There are 10 hidden switches. A switch that is on adds its own fixed numbers to the row, and there is some noise. The rows also spread widely along 11 directions, which tell nothing about the answers.
Some rows, each with its switches (1 for on, 0 for off) after it:
[-21  32  13 -40   2  -3   6 -18  13  -5  46 -24 -28   2  16   8  42  29
 -69 -22  18  21  34  38  32  42  14   6   1 -50  35  20 -14 -16  -8   7
  16 -27  -7  -9  -6] -> 1 1 0 0 0 1 0 1 1 1
[-35  22 -19 -18 -12   8   9 -23 -10  18   3   4 -20 -12  14   6   4  24
 -27 -16   4  22 -17  26 -14 -17  13   5  12 -20  31   9  12  32 -12  12
  19  -8  12  11 -13] -> 0 1 0 1 0 0 1 0 1 0
[-42  68  -6 -15  29   6  -5   2  51  -9  33 -30 -13  14  -1  11   6  45
 -25 -31  46  -5   3  16  43  21 -13  30  -9  19  32  36 -17  26 -14  12
  -6   9  21  15   6] -> 0 0 0 1 0 0 1 1 1 1
[-52   8  -2 -40   6 -14  -4 -24  11 -26   4  48 -32  -4  31  -7  17  10
 -62  15   8  28  14   3  29  14 -16 -28 -31  11  10  -2  13 -12 -32 -45
  51 -31  34 -15  -8] -> 1 1 1 1 0 0 1 1 1 0
[-37   5   8 -28  16   5 -14  -7  20 -24  11  10  -7 -13   7  -6  -8  11
 -28  13  19   9   1  10  30   0  -2  -7 -14  -7  13  -7  17  -1 -26 -10
  26 -13  21   4 -16] -> 1 1 0 1 0 0 0 1 1 1
[-83   7 -21 -41 -21 -25  24 -18  -6  18  10  46   5 -15  20 -52  22  -7
 -34  10   0   0 -13  23  25  -3   8   7  -7  30  16  38 -15  19  -5   2
  18 -37  33  -9 -12] -> 0 1 0 0 0 1 1 1 0 1
[-57   2  34 -19  13  -2  -4  -6  -8  11   8  11 -23 -23 -22  23 -13 -14
 -28  66  17  13 -20   5  47 -13  -4 -14 -36   8  25 -16  25  13 -45  -8
  11  -2  43  11   5] -> 1 1 0 1 1 0 0 1 0 1
[-20  23  36 -19 -25  25 -20  -4  13  11  14 -26 -23   6 -12  57   5  -1
 -23  14  15  37  13   0   7  32  13  -3 -15 -38  20 -11   0   8 -46 -19
  32   7  21  23   7] -> 1 1 0 0 0 0 1 0 0 1
[ 36  40 -35  -2  15  10   6   2  25  -9 -15  33 -41  20  41  22  55  17
 -14 -68   2   9   0  19 -39  -3  19  -5  26 -26  43   6   5  25 -14 -13
  40 -30  -4  16 -34] -> 1 1 1 0 1 0 0 0 1 0
[  7  34  85 -12   7  51   9 -27  11  15   7  -9 -17  18  -8  67  33 -16
 -32   8 -12  33  12 -16 -13  30   4  12 -37 -50   6  -9   5  20 -32   9
  16 -21  13 -34   1] -> 0 0 0 0 0 1 1 0 1 0
[-18   2  25  32   2 -18 -27  31  15 -30  13   8   6   6 -10   4   1 -14
 -18   9   2   2 -13 -17  48  15  -9 -22 -10  20   6 -10   0  22 -34 -15
   2   9  37  34   2] -> 0 1 0 1 1 0 0 0 0 1
[-48  13   0 -14   8  28 -34  -1  39 -37  12  -1   3 -14   6   1 -37  12
 -12  13  21  13   7   0  27   3  -4   1  -4  -4  -1 -12  21   1 -26 -15
  34   4  24   6  -2] -> 1 1 0 0 0 0 1 0 1 1
[-49 -13 -38 -42   6  -4  27 -34  -9  14  15  14   1 -15  26 -17   0  23
 -14  10   3   8 -17  27   6 -27   6   5   2 -20  30  25  14   8  12   3
  17 -14  18 -22 -31] -> 0 1 0 0 0 0 1 1 0 0
[-52  17  -2 -18  16 -33  15 -16  -6 -14  24  19  -7 -26  11 -35  32  10
 -43   2   1   2 -12  50  40  -1   4  10  17  15  25  30 -36  10  -4  33
 -11 -31   3   9 -16] -> 0 1 0 1 0 0 1 1 1 0
[-35  20  -7 -11   0  -9  20   1  -9  27   4   3 -13  -5   2  15  19   2
 -10   8  10  11 -36  20  14 -14   8  11   0   3  42  21 -11  40 -21   4
   2  -8  21  32 -10] -> 0 1 0 1 1 0 1 0 0 0
[-34  19  -2 -37  25  13  -2 -18  17  -1  27  -8 -17  -6  27  20  10  18
 -20  27  15  14   0  40  20   2   6  18  -2 -29  27  12 -14  -6 -14  -2
  20 -11  -1  11  -4] -> 1 0 0 0 1 0 1 1 0 0
[-28  27  -5  21  51  -3  -2  -8   4 -19   6  52 -20  -6  12   0 -10   8
 -30  19  -4 -15 -16   0  33 -33 -21 -11 -22  38  21  -3  26  44 -13  -6
  -5  -7  44 -38   8] -> 0 0 0 0 1 0 1 1 0 0
[-28  29  12   8  -3 -19  14  34  17  10  -7  17   2  -9 -23 -10  34 -26
   3 -14  12 -15 -49  -2  30   5   8  12  -1  26  34  20 -16  49 -16  30
  -4  -2  27  45 -16] -> 0 1 0 1 1 1 1 1 1 1
[-24 -29   8 -32  14  -8  45 -10  -6  19   4   8  19  -6  -5  10  23  -9
   1  27   9  13 -35  -2  26  -9  -4   7 -23 -21  37  25   0  11  -1   1
  11 -21  16  -9 -40] -> 0 1 0 0 0 0 1 1 0 0
[ 17 -16 -20   3  21   4   3  15   8 -19   5 -15  -9  -5   8  13  -5  21
  -9 -15  16  13 -20  -8   7 -14   1 -15   8 -40  34 -10  33   5  -5 -17
  27   9   7  11 -26] -> 0 1 0 1 0 1 1 1 0 0
[ 21  19   1 -14  47  12 -13 -13   4 -24  20   0 -14  -4  30  18  37  15
 -41 -11  -5  -2   2  55  -1 -12  15   6  17 -37  29  -1  -9  -8  -7  13
  12 -26 -13   6 -27] -> 1 0 0 1 1 0 1 1 0 1
[-64  52  -2 -25  -2   4 -10  -9  31  -2  11  38 -20  18  15   0   8  14
 -48  -7  19   7  22  -5  34  29 -13  -8 -34  41  15  24  -6  38 -40 -37
  23 -21  54 -17  12] -> 1 1 0 0 0 0 1 0 0 1
[-20  38 -24  -2  24  -8   2   5  34 -22  20   6 -14   5  10  -1  12  33
 -27 -34  26  -1   4   1  40  18  -8  -2  -1   6  34  21   0  27  -3  -9
  12   0  20  -1 -12] -> 1 1 0 0 0 0 1 1 1 0
[-51 -26 -26 -27  -7  -4  11  -5  21  -3  13   4  27  11  27 -20  -8  17
   5   1  16  14 -19 -18  33   5  -9  -1  -9  -4  14  28  12   2   1 -31
  23   1  24  11 -35] -> 0 1 0 1 0 0 0 0 0 0
[-27   9  10  -6  25  27 -11   4  15  -6 -10  26  -9  -5   6  23 -21  -8
  -3  25   3  10 -18 -18  16 -18  -8  -9 -26   3  16 -13  30  29 -31 -24
  24  -2  41  -5  -6] -> 1 1 0 0 1 0 1 0 0 0
[-58  29  19   7 -20 -10  -4  20   0  16  -8  29 -34  -9 -10   2  -2 -11
 -13  16  20  20 -18 -19  39   7  -1 -16  -8  39  18   3  10  45 -57 -25
  11  -7  46  38  14] -> 1 1 0 1 0 1 0 0 0 0

New rows, each followed by its switches (1 for on, 0 for off):
[ 17   0   1  -5  47   8   6   7  26 -38   7  12  19  -1   4  -2  22   7
 -15 -29   8 -11 -13   8  23  -1   2   3   1 -20  24  12   6   8   9  17
  10 -19   5 -20 -47] -> 1 1 0 0 0 0 1 1 1 1
[-48  68 -43   4 -20   3   2 -10  27  17  15  19 -28   6  35 -19   9  36
 -16 -46  14   5   7  14  -7   5  10  13  22  11  27  24   2  47  -8  11
  15  -1  24   2   7] -> 0 0 0 0 0 1 0 1 1 0
[ 11  16  -5 -11  43  33 -15 -22  37 -36  24   4  19  30  40  -2  10  11
 -25 -21 -26  -5  14  14  -5   1   3  11   5 -31  -1  13  -5  11  14   3
  11 -16   9 -40 -33] -> 0 1 0 0 1 0 1 0 0 0
[-61  19 -16 -12   3 -39  22 -17  -6  -3  25  39 -15 -15  20 -37  20  16
 -46   0   6   0   0  29  45   3  -8  -5  -1  24  29  27  -9  25 -12   4
   1 -32  23 -15  -2] -> 0 1 0 0 0 0 0 1 1 0
[ -5 -15  -4 -38  28 -16  26 -16  -5  -8  21  -3   0 -26  12  -3  35  21
 -33 -11  14   4 -12  47  16 -12  10   5   6 -43  41  17  -3 -11  -2  22
  11 -37 -17   1 -44] -> 0 1 0 1 0 0 0 1 1 1
[-17 -19  40 -25  26   0  30  -9 -18   8 -12  33  -9 -32 -21  25  21 -18
 -24  36   4   9 -23  11  19 -24   3 -10 -27 -23  32  -7  28  10 -30  11
  14 -41  15 -20 -33] -> 1 1 0 0 0 0 0 1 1 1
[  5  38 -17 -23  32  29  10   0  29  -6   0  13 -36   6  16  28  10  40
 -30 -47  27   2   5  -4   4  -9   1  -6 -15 -26  45   8  47  28 -17 -19
  32 -21  14 -31 -16] -> 1 1 0 0 0 1 0 0 1 1
[-62  -1 -13  -9  25 -57  -8  48  32 -44   6  49   7 -19   0 -44  13  -6
  -8  14  34 -18 -22   3  96   2 -24 -11 -10  80  18  30 -29  13 -38 -28
  -1 -30  30  48 -21] -> 1 1 0 1 0 0 0 1 0 1
[  1  12  11  -1 -17  36   0  -7  13  12   9 -20  11   3   6  27  17   1
   7 -26  12  15 -18  13 -14  13  25  21  15 -48  18   4  -2  11  -7  30
  24   5   1  20 -21] -> 1 0 0 0 0 0 1 0 1 1
[-88 -12 -22 -31   8 -26  27  -7 -15  10 -19  47 -39 -58  -7 -17 -14   2
 -11  54  25  18 -53  29  30 -57  -9  -6 -15  37  32   2  31  20 -33  -2
  21 -21  33  15  -9] -> 0 1 1 1 0 0 1 1 1 0
[-11  51 -22   0  40  -9   2  19  41 -17   7   7 -24  -2  -3   6   7  30
  -8 -38  34 -13  -8  12  23  -9  -5   9   2  20  43  21   6  43 -18   8
  -3  -9  20   9 -15] -> 0 1 0 0 0 0 0 1 1 1
[-13  -9 -22   5 -22   3   5  11  25  -7  24 -28   5  16  17  17  -7  33
  -1 -31  40  26   1 -32  37  36   1 -17  -4 -47  38   8  31  -1  -3 -32
  34  31  17  20 -19] -> 1 1 0 0 0 0 0 0 1 0
[  3  25  14  -9  52  46 -31   9  46 -38  11 -16 -14   4  12  40 -14  14
  12   5  20  13   5  20  10  -7  -3  22   6 -24   4  -4  -4   3 -28  -7
  15 -10  -2  11 -11] -> 1 0 0 0 0 0 1 0 0 0
[-18  26  25 -19  47  13  -5  11  31 -25   1   6 -57  -8   0  61   4  18
 -27  19  47  31   6   4  43   6 -18  -1 -38 -13  30  -9  22  -7 -55 -41
  34 -20   6   5  10] -> 1 0 1 0 0 0 1 0 1 0
[ -6  21  11  -5  40   2  11  15  10  -2  -2   8 -25  -2 -13  30  10  15
 -36 -12  29  -1 -19 -12  36 -11 -11 -10 -30  11  43  11  25  36 -29 -19
   2 -14  26 -10  -7] -> 0 1 0 1 0 1 1 0 0 1
[-27  -6 -38 -11  31 -31  27  24  18 -19 -12  48   1 -27  23 -23  42   0
   7 -19  28 -10 -46  40  28 -28   0  14  10  26  30  38 -22   9 -10  11
  14 -50 -16  28 -39] -> 0 0 1 0 0 0 1 0 1 1
[ -9 -16 -24 -39  47   9 -17  23  55 -53  10  15  17  -8  48 -23   5   0
  22  10   7 -12 -10  34  10 -21   6  19  16 -20   2   5 -14 -30  -5 -14
  38 -31 -24  25 -47] -> 0 0 0 0 1 1 0 1 0 1
[-30  32 -20 -26  33 -16   8   7  27 -27  13  31   3  -2  27 -40  42  14
 -38 -46  11 -17  -9  35  37   0  -5  17  10  22  20  44 -33  22  -2  12
  -3 -45  -4   1 -29] -> 0 1 0 1 0 1 1 0 1 1
[-50  23 -18 -22   5   6 -34  24  33 -38   5   3 -27 -29  13 -14 -23  20
  -8  -8  32  11  -3  29  25 -11  11   4  27   7  16 -10   9   4 -39 -13
  27 -11   3  50  -5] -> 1 1 0 1 0 1 0 0 1 1
[-54   2 -55  -2 -12 -18  10   3  30  -7  17  22   2   8  42 -28  -1  24
   4  -9  26   4 -19  -8  38   7  -7   0  -3   8  26  23  19   1  11 -20
  35  24  24  14 -14] -> 0 0 1 0 1 0 0 1 1 0
[-39  21  10 -14  12  -8  12  -8  -9  -1  21  -4 -17 -17   1   4  20  18
 -44   2  22  13  -9  29  45   5  -3   4  -1  -8  36  20 -10  14 -17  11
  -4 -16  13   6  -8] -> 1 1 0 1 0 0 1 0 1 0
[-26  43  43   5  10  27 -45   1  27 -35  15  -6 -20  -4   0  31   0   0
 -31   5  16  20  15  19  16  19   1   7   0  -3  -2 -23  -9   7 -48   1
  15  -2  12  27  16] -> 1 0 0 1 0 0 1 0 1 1
[-58  -1 -46 -44   4   7 -29   9  51 -36  17   5  18  -7  32 -41 -23  21
  13  -1  27  -2  -8  23  23  -7   6  13  23   9   1  16  -8 -15  -9 -18
  37  -2  16  44 -37] -> 1 1 0 1 0 0 0 1 0 1
[-34  28 -42   2  -6  -9  23  17  13  21   2   5  -1 -12  -3  -8  10  12
  18 -22  30  -1 -45  10  24  -9  12  15  16   2  50  25   2  45   4  24
   8  20  22  40 -22] -> 1 1 0 0 1 0 1 1 1 0
[-38  48  -9  -9  -5  15 -16 -13  -4  11  28 -33 -64 -30 -16  35 -26  31
 -41   7  31  31   7  37   9  -6  22   1  16 -29  41 -15  30  18 -25   8
  19  15  17   7  29] -> 1 1 0 0 0 1 1 1 0 1
[ 13 -12 -41  19  25 -24 -11  22  22 -59  24  16  26 -13  37 -33  25  20
  -9 -49  10 -15 -12  38  16  -7   7  -4  41 -17  21   9 -19 -10  13   9
  17 -13 -21  23 -35] -> 0 0 0 0 0 0 1 1 1 1
[-10  30 -37  29 -16 -13 -13   1  -1 -14   5  27 -34 -16  31   1   3  25
 -25 -39   7  15  -2  24 -26 -11  13 -16  33  -7  29 -18  12  34 -22  -5
  30   4   9  22   9] -> 0 0 0 0 0 0 1 1 1 0
[-11 -17  18 -38  20   3  13  28  36  -6   7 -14  19  10  -4  10  30  -9
   8  11  24   0 -25 -15  52  19  -1  11 -23 -23  32  26  -6 -17 -11 -13
  19 -10   6  32 -45] -> 1 1 0 1 1 1 0 1 0 1
[ 12   3 -20  28  44   4  -6 -28 -34 -29  20  15 -12 -22  22 -14  -8  23
 -54 -24 -28  -2 -12  50  -6 -51  13 -15  36 -15  19 -10  25  31  16  33
 -16 -13  10 -44 -16] -> 0 1 0 1 0 0 1 0 0 0
[  0  39  35 -12  15   1  -8   6  23  -3  -7  12 -28  13  -4  40  29  -5
 -24   0   3  20   4   1  -3  15  -4  -7 -16   3  20  -2 -16  33 -55 -20
  16 -25  29  23  -9] -> 0 1 0 1 0 0 1 1 0 0
[-12  -2  13  -1  -9  11   0 -11  -3   7   6   2   4  -6   2   5   0  -8
  -5   9  -6  12 -16   6   2  -4  17  -1  17 -20  15  -1   5  14 -14  14
  14  -1  27  18 -29] -> 1 1 0 1 0 0 0 1 0 0
[ -8 -29  -6  -2 -17   2  20 -12 -30  14  -4   8  -5 -20   4  18   8   7
 -26   3   5  26 -31  -5  -3 -11  12 -29  -6 -49  40 -19  44   7 -11  -8
  42   7  17   9 -29] -> 1 1 0 1 0 0 1 1 1 0
[  9 -15   8  19  24  19   8  22  25   1   4 -21  30  16 -21  18 -20  -6
  33   6  11  -7 -42 -49  29 -11  -5   4 -15 -16  23   4  32  29   8  10
  -1  39  39   9 -39] -> 0 1 0 1 1 0 0 1 0 0
[-19   8 -45  -5 -27  -1  -2  33  34  -2  -8  -2   3 -12  10  -4   0  11
  41 -39  28  13 -32  16 -14 -12  23   8  42 -14  31   4  -4  21 -20   1
  33   3  -1  74 -31] -> 0 1 0 0 0 0 0 0 1 1
[-31  -3  -9 -18 -10   2  20   1  15   9  22  -6   6  11   9  -9   7  10
  -3  -5  21  11 -11 -19  43  21  -1   6 -10 -16  26  31  11  11   7  -7
  14   1  26  -8 -23] -> 1 1 0 0 0 1 0 1 0 0
[-24   3 -19 -22  46  13   7   8  12  -1 -14  25  -4 -26   1   9 -11   8
  18  13  27 -10 -47  18   8 -53   1  14  -4  16  30   9  26  25 -23   5
  15 -18  21  16 -32] -> 1 0 0 1 0 0 1 1 0 1
[ -4  14  25   7  -9 -18  23  -3  12  -3  -5  39  18  30  11   0  51 -14
 -35 -32 -11  -1  -6 -42  17  37 -12 -21 -30  10  15  20  -6  37 -14 -15
  17 -18  45  -9 -28] -> 0 1 0 1 0 0 1 1 1 0
[ -6   6   4 -17  41  29  16 -17   2  -1 -16  36  -6 -14  11  13   4   9
  -9   2   6   1 -27   0  -3 -38  -5   7 -16 -10  27   0  39  25 -11   9
  21 -20  20 -21 -34] -> 1 0 0 1 0 0 1 1 1 0
[ -8  42 -21   7  22  11  -1  27  48  -6  10 -17  10  26  11  13  12  23
  24 -38  40  -4 -23 -11  33  12  -4  25  10  14  30  47 -21  37 -15   0
  -5   9  19  40 -21] -> 1 0 0 1 0 0 1 0 0 0
[-34  25 -39  -8 -25   0 -14  -4   7   2 -20  57  -9   1  27 -20   5   8
 -24 -29  -5   2 -10  -5 -23 -13   8 -25   6  29  16  -1  18  43 -27 -30
  46 -12  52  12 -18] -> 1 1 0 1 0 0 1 1 0 1
[-25  30   6 -37   6  -3 -14  13  61 -32  23 -12   9  14  21 -22  29  14
 -16 -34  14   3  15  16  22  38   3  21  11 -12   7  25 -36  -8 -15   2
  18 -20  -5  32 -31] -> 0 1 0 1 0 1 0 1 1 1
[-57  65  -2 -45   3  33   9 -39  13  42  13  -2 -27   1  15   5  11  20
 -20   4  14  15  -4  33  -5  -2  10  38   2  -3  23  36  -9  30 -12  26
   7 -16  25  -5  -5] -> 1 0 0 1 0 1 1 1 0 0
[-31  -4 -10 -41  25  16  17 -35  19  -3  14  -1   4  -4   6  -6  -3   2
 -14  16   1   6 -11  21   5 -17   2  18  -7 -20  18  25  13  -6  13  17
  21 -18  17 -35 -36] -> 0 1 1 0 0 0 1 1 0 1
